The rows come from 4 hidden closed curves, with some noise, and rows from the same curve form a group. Each curve winds through 8 dimensions. The rows are also pushed far along 5 directions, which tell nothing about the answers.
(in the rows, 128 means zero)
Known rows, each followed by its group:
[162 118 124 105 117 142  95  82 166 149 197 102  65 126 154 150 116 123
 115 123 124 102 111 136 161] : L
[148 145 123 104 154 138 127 142 147 117 152 152 143 131 124 128 122  87
 166 116  99 109 133 174  72] : Y
[ 85 107 137 138 124 145 102 100 109 138 118 137 149 122 139 132 159 163
 132 143 107 112 153 143 147] : P
[173 148 137 150 153 121 133 131 127 186 137 107 163 129 156 102 106 116
 153 108 115  92 145  88  96] : P
[158 129  92  67 139 130  87 103 141 133 177 144 135 162 115 128 107 105
 122 108  87 123 122 180 122] : P
[113 105 148 168  93 135 170 110 141 166  77 115 111 102 143 131 137 126
  57 137 162 137 134  56 186] : L
[141 122 121 158 128 138 129  64 133 198 112  92 142 119 154 134 155 101
 110 123 126  75 162 119 146] : P
[127 130 130 104 141 106 147 139 144 102 123 170 148 132 117 157 110 104
 155 144 113 122 117 161  91] : L
[ 83 132 116 171 115 137 139 149 100 119 118 117 161 124 136 124 148 165
  98 135 142 135 160 144 124] : X
[ 87  93 144 142  89 144 150 105 149 144 120 111  90 129 165 158 118 138
  59 150 180 120 108 133 177] : Y
[135 143 127 160 121 153 121  85  96 188 100 108 182 136 145  95 166 170
  97 107 106 126 192 113 128] : P
[131 151 131 127 159 123 131 164 110 127 123 161 202 128 129 108 123  89
 187 117  82  88 150 152  60] : X
[158 123 104  93 143  81 104 134 140 110 177 134 129 159 136 141  78 150
 127 133 127 121  74 154 121] : Y
[119 158 154 200 136 148 164 172  84 161 114 138 135  57 142 112 135 159
 117 154 124 134 166  13 119] : L
[ 73 120 129 129 138 147  94 125 126 131 119 127 146 158 122 140 131 154
 141 146 139 105 141 215 126] : Y
[161 129 132 125 125 138 118  88 138 202 143 111 135 108 163  94 131 126
  62 100 108 106 145  81 157] : L
[122  93 115 139 105  84 122 133 156  64 111 142  84 143 104 159 149 169
 122 154 161 156  70 159 187] : L
[156 106 109  73 123  97 110 137 152 105 174 125  81 152 115 155  70  81
 142 131 131 130  68 124 152] : P
[ 89 133 133 104 137 117 129 124 113  86 115 175 160 115 121 139 168 133
 112 134 107 137 147 190 100] : L
[125 140 128 169 114 152 107  93 118 187 130  93 118 119 142 124 122 157
 106 133 131  94 163  85 178] : Y
[203 134 117  97 147 135 133 122 192 144 181 128  91 120 147 106  94  67
 146  99 108 103  82 102 116] : P
[ 82 187 100 124 164 147 117 103 111 163 177 149 164 115 139 147  89 135
  83 143 112  78 189 189  88] : Y
[ 99 102 126 149  80 149 144 110 161  96 135 114  76 141 146 185 131 134
 100 162 171 124 107 170 163] : Y
[128 142 108  86 135 132 134 115 119 139 178 151 133 153 154 161  77 132
  79 147 133 133 122 168  93] : X
[137 141 130  65 155 122  92 128 142 128 162 164 151 153 114 140 101 107
 147 113  82 104 142 202  84] : P
[ 83  94 135 100 107  77 106 152 122  24 105 151  93 145  96 145 136 147
 149 147 153 156  52 186 168] : X
[122  85 114 149  94 147 114  52 135 162  97  66 115 136 145  96 180 154
  88 102 145 140 129 107 201] : X
[152 155  95 105 179 126 125 151 116 112 172 146 159 148 136 113 107 100
 171 120 110 113 107 175  57] : P
[156  87 129  87 143 136 112  96 139 130 140 113 133 159 150 107 133  99
 183 109 117 122  74 145 117] : X
[163 131 126  58 151 100  94 115 137 155 217 143  95 152 162 162  40 138
 101 141 123  99  79 149 118] : Y
[135 110 111 135 128 106 105 115 160 125 126 121 130 170 117 149 135 155
 134 135 141 113 117 206 137] : Y
[160 147 114 117 118  99 134 138 144 128 176 143  82 137 128 178  61 157
  68 155 151 146 105 104 145] : L
[188 126 101 123 141 177 100  65 152 220 144 121 142 143 141  98 133 108
 109 109  76  94 145 109 161] : L
[127 101 125 105 161 150 112  95  94 136  94 122 196 149 134  64 187 105
 203  95  83 128 125 159  90] : X
[117 121 151  85 130 103 128 156 147 113 179 141 115 125 163 141  68 128
 105 126 142 120  93 143 108] : L
[129 122 110 166 100 105 128 133 143  96 132 107 100 134 119 161 134 144
 112 142 160 129 123 141 160] : X
[126 126 133 152  90 169 146 121 134 136 102 115 108 127 129 129 168 127
  90 124 142 155 153 113 155] : Y
[105 143 100 127 179 135 111 156 113  95 171 177 180 118 132 116 126 147
 175 145  86  99 129 191  67] : P
[107  92 157 170 106  91 155 159 126  66  63 115 111  96 112 108 177 142
 170 129 167 160  90  68 164] : X
[115 131 141 152 148  94 138 195 122  72  91 155 156 138  95 119 140 152
 181 132 139 153 121 152  87] : Y
[141 133 151 145 147 123 162 147 122 155 129 134 149 113 150 131 108 133
 151 136 127 116 133  87  85] : X
[153 122 148 117 139 106 123 135 125 130 122 123 121 120 130  98 111 156
 162 116 127 145  99  73 129] : X
[112  99 169 134 114 134 141 166 147  90  76 141 113 104 111  81 160 118
 162 116 128 157  97  82 152] : Y
[109 140  85 121 151 137 121 105 130 123 182 147 128 125 144 168 121 123
  98 154 122  92 124 194 115] : P
[171 105 123 101 120 115 131  95 146 100 114 114 112 130 129 102 152  69
 163 101 120 129  72 103 153] : Y
[ 59 134 128 129 109 145 104  88 116 119 115 149 123 116 121 155 174 171
  68 153 122 120 172 200 156] : X
[ 99 150 154 131 116 146 158 175 138 123 149 168 107 108 133 173  83 121
  80 164 145 125 143 125 113] : X
[130 106 135 111 124 126 105 128 135  77  87 131 113 120  91  71 167 109
 180 105 108 147  89 111 168] : Y
[104 145 146 128 149  87 145 173 107  73 155 174 148  83 144 137 135 161
 125 145 121 127 125 134  78] : L
[104 108 120 102 157 117 112 160  98  84 112 136 169 157 114 109 129  94
 207 125 125 122  91 190  89] : P
[146 121 117 119 101 134 128 146 153  82 143 115  73 128 113 124 124 131
 117 116 150 170  98 110 155] : L
[148 118 127 146 141 125 118  85 127 179 132 101 153 114 163  96 145 157
 129 109 105 102 148  88 135] : X
[152 154 129  97 138 152 100  75 119 203 174 118 140 160 166 146  99 133
  87 122 105  87 163 164 104] : P
[ 84 118 132 155 119 188 114  93 123 177 112 113 135 138 131 145 167 163
 115 140 127 121 188 174 130] : X
[135 133 131 129 123 158 146 126 104 147 144  96 128 112 163 110 120 101
 120 117 135 127 131  75 120] : L
[161 135 135 120 122 132 145 138 120 154 140 115 138 125 150  90  94 119
 102  99 125 147 120  51 126] : P
[104 128 124 143 101 155 150 119 117 126 119 112 108 112 139 112 127 112
  83 130 155 146 123  84 166] : Y
[137 111 154 180  95 155 172 126 160 168  82 102  94 113 130 132 136 123
  96 132 164 150 144  54 164] : X
[ 65 106 182 133 102 113 155 168  91  87  75 146 138 122 132 133 141 157
 129 149 161 155 124 125 120] : P
[155 112  93  80 148 100  99  80 127 103 140 129 173 166 128 116 165 101
 156 100  96 118 104 214 107] : L
[136 118  85 110 138 150 101  91 133 140 151 124 151 185 130 147 110 118
 155 140 116 107 122 202 120] : L
[112 130 115 149 115 144 109  68 149 177 105 115 147 152 121 137 166 151
  78 117 119 102 190 197 153] : P
[132 135  86 101 121 146  88  42 126 170 172 125 145 161 158 138 130 148
  60 130 100  97 145 195 159] : Y
[119  71 103  98 144 115 102  77 147 110 110 150 177 179 131 120 161 111
 165 126  98  97  88 243 128] : L

New rows, each followed by its group:
[ 96 109 115 136 120 143 111  78 126 133 143 129 152 133 165 134 133 144
 120 142 116  77 125 171 149] : Y
[ 75 112 111  97 117 130 128 131 114  41 128 149 122 150 116 141 133 121
 133 146 150 150  80 206 134] : Y
[ 74  98 130 122 111 106 133 128 125  77 148 129  99 127 151 157 118 179
  91 158 173 156  86 157 151] : X
[ 95 125 152 119 130 139 145 140  79 113  80 139 143 118 120  98 162 130
 143 128 130 167 130 101 111] : X
[114  98 117 118 131 123 107  93 115 128 105 146 185 164 139 129 185 156
 120 128 105 128 129 217 120] : Y
[110 160 121 125 110 156 143 146 122 125 167 127  91 120 138 146  79 128
  79 146 150 141 136 102 137] : Y
[111 149 183 126 123 104 166 174  93 112 112 153 131 105 139 146 110 138
 124 147 142 149 138  89  86] : P
[113 114 125 162 123 142  99  85 105 169  88  89 156 138 132  91 164 146
 145 118 117  98 149 115 173] : Y
[102 135 138 153 127 124 145 163  99 129  72 116 135  98  92 115 147  91
 137 123 145 140 162  86 136] : P
[191 169 129 112 143 137 118 142 137 162 177 123 104 113 126 112  78 100
 143 108 104 118 133  60 115] : Y
[120 151 134 133 141 158 136 108  91 197 147  96 170 115 168 105 113 108
 110 108 121  96 183 101  94] : L
[183 133 132 102 139 115 118 108 115 176 175 123 145 128 169 128  90 117
 136 117  90  99 130  72 110] : P
[ 77 124 104 124 134  94 155 189 100  33 118 156 124 126 100 155 117 123
 130 159 167 162  85 165 110] : P
[159 143 159 128 149 124 167 194 136  85 100 164 152  82 114  60 149  88
 198  94  96 154 115  60  79] : P
[189 117 122 116 128 120 111 144 151 135 158 121 117 173 127 142 110 132
 147 119 130 141 105 146 109] : Y
[166 166 149 137 132 125 141 166 142 151 129 150 143 100 118  85 102 120
 114 102  97 127 159  54 124] : X
[124 110  93 100 111 152  79  61 134 133  98 114 139 169  96 122 179 108
 121 105 102 129 149 202 168] : P
[161 142 161 134 121 155 108 116 134 192 102 106 132 133 122  87 135 121
 137  93 109 126 168  81 136] : P
[ 84  88 136 138 110 115 139 135 113  67  88 118 115 118 122 110 173 162
 129 127 165 176  90 124 156] : X
[143  94 146 101 112 109 103 134 163 107 120 120  66 160  98 147 120 130
 146 130 154 150  74 147 168] : Y
[129 119 145 160 105 122 156 113 149 176 125 111  93 130 160 187  93 156
  88 163 169 112 130  98 153] : X
[163 108 130 104 126 117 140 145 163  91 157 149  69 135 123 166  88 101
 173 158 135 132  54 109 132] : L
[152 137 120 145  98 152 107  93 141 177 119 101 109 132 119 109 140 146
  80 109 114 142 166  83 187] : P
[129  87 118 116 110 128 117  97 155  96 128 119 111 133 142 109 129 110
 154 119 124 109  64 132 176] : Y
[116 125  72 171 117 155  87  51 128 184 123  80 135 161 129 140 163 166
  76 133 137  97 166 196 186] : P
[139 137 129 135 144 111 160 207 117  82 140 147 129 134 120 146  94 132
 169 144 150 162 105 119  61] : X
[126 131 101 170 112 145 123  79 110 171  88  91 160 140 126 108 181 171
  84 116 130 147 181 124 161] : X
[142 145 130 188 113 129 155 163 122 133 106 100  88 104 114 112 121 149
 100 129 168 162 129  38 170] : P
[117 134 116 131 127 191  94  70 117 162 109 113 144 127 114 103 195 119
 127 107  86 118 185 161 144] : L
[160 115 151 173  90 121 160 118 165 172 100  91  70 124 135 156 100 150
  99 141 178 135 117  39 188] : X
[142 100 139 112 118 149 138 131 174 132 162 119  71 138 147 156 111 124
 136 141 147 136  93 134 127] : X
[136 127 152 146 118 128 157  90 115 179  94 115 129 105 152 136 140 134
 101 135 141 125 145  63 135] : X
[115 131 144 134 150 101 154 189 119  87  58 122 143 122  79  64 137  95
 182  97 149 162 109  95 113] : Y
[173 153 119  87 171  92 102 125 134 128 182 170 182 131 148 112  95 109
 165 108  61  75 125 154  72] : X
[126 168 156 142 150 148 149 175 123 156 134 166 145 102 127 110  90 172
 111 132 115 153 172  82  80] : X
[162  84 151 108 116  92 119 155 168  88 133 135  81 157 125 155 114 135
 174 135 147 140  49 134 140] : Y
[100 162 138  88 157 129 121 155 111 100 196 190 142  95 143 143 104 134
 125 141  89 108 144 171  63] : X
[106 134 122 113 116 132 139  93 161 144 147 132  92 133 140 186 119 115
  72 148 149 114 135 188 137] : Y
[ 72 157 148 134 159 109 160 168  66 147 153 177 181  93 175 166  75 162
  80 180 134 104 151 125  70] : L
[110 102 109 151  93 127 150  71 133 132 111 101 105 148 142 196 166 142
  76 156 171 142 130 169 158] : X
[ 60 141 140 153  97 132 162 169  79  80  63 149 137 134  91 158 143 139
  90 166 171 175 151 147 131] : X
[145 133 155 104 104 110 130 132 165 156 149 132  77 119 129 163  77 118
  79 128 137 128 135  91 156] : P
[ 80 115 134 201  97 130 145 106 131 142  64 111 153 111 127 133 188 164
  92 137 144 117 176 134 172] : X
[ 69 133 114 142 142 132 115  83 116 165  97 106 161 144 121 125 143 144
  78 131 153 102 169 200 145] : Y
[ 28 131 139 150 123 148 122 144  73 106 128 160 127 103 133 175 134 192
  97 193 150 128 154 165 134] : P
[125 155 131 162 158 189 143 138  78 202 117 113 210 121 155  66 142 126
 137 100  94 126 201  94  69] : X
[ 64 168 136 127 124 147 164 168  88 103 160 160 121  94 154 150  80 143
  64 167 157 142 136 109 108] : Y
[103  94 160 156  83 140 138 134 148 136  71  83  61 126 109 113 134 129
 100 128 189 157 102  73 216] : Y
[167 131 134 168 132 155 119 133 102 180  79  97 179 145 121  87 184 135
 155  89 101 141 180  93 115] : Y
[162 102 125  84 110  89 139 109 167  80 158 137  66 130 138 160 101  91
 126 136 149 133  42 123 155] : Y
[ 76 117 113 147 145 167 105 103 126 115  99 139 165 148 115 107 198 141
 145 131 118 111 143 235 120] : P
[177 158 114 141 151 153 124 147 148 161 121 113 143 119  98  65 131  82
 152  76 104 124 150  89 119] : P
[150 135  84 128 150 169  92  81 163 181 202 119 116 139 162 127 105 132
 101 129 108  76 118 167 143] : P
[190 122 127  82 151 142  90 116 167 132 165 150 137 151 127 110 131  95
 193  99  65 101 113 168 100] : Y
[110 134 140  88 175  96 150 201 111  73 160 210 182 111 146 119  89 128
 152 141 102 128  86 155  47] : L
[ 29 169 134 130 127 104 174 149 100  83 130 171 125  85 131 172  89 150
  54 178 170 130 143 152 115] : Y
[174 102 115 133 110 130 136  80 166 131  96  81 105 155 129 108 172  81
 133 100 153 132  90 129 167] : P
[151  84  85 141 108 105 104  85 161  96 133  85 119 164 124 143 177 134
 160 118 137 115  99 193 169] : X
[ 61 135 157 108 121 127 164 177 126  74 132 169 125 108 130 156 103 132
 112 155 150 150 130 159  91] : L
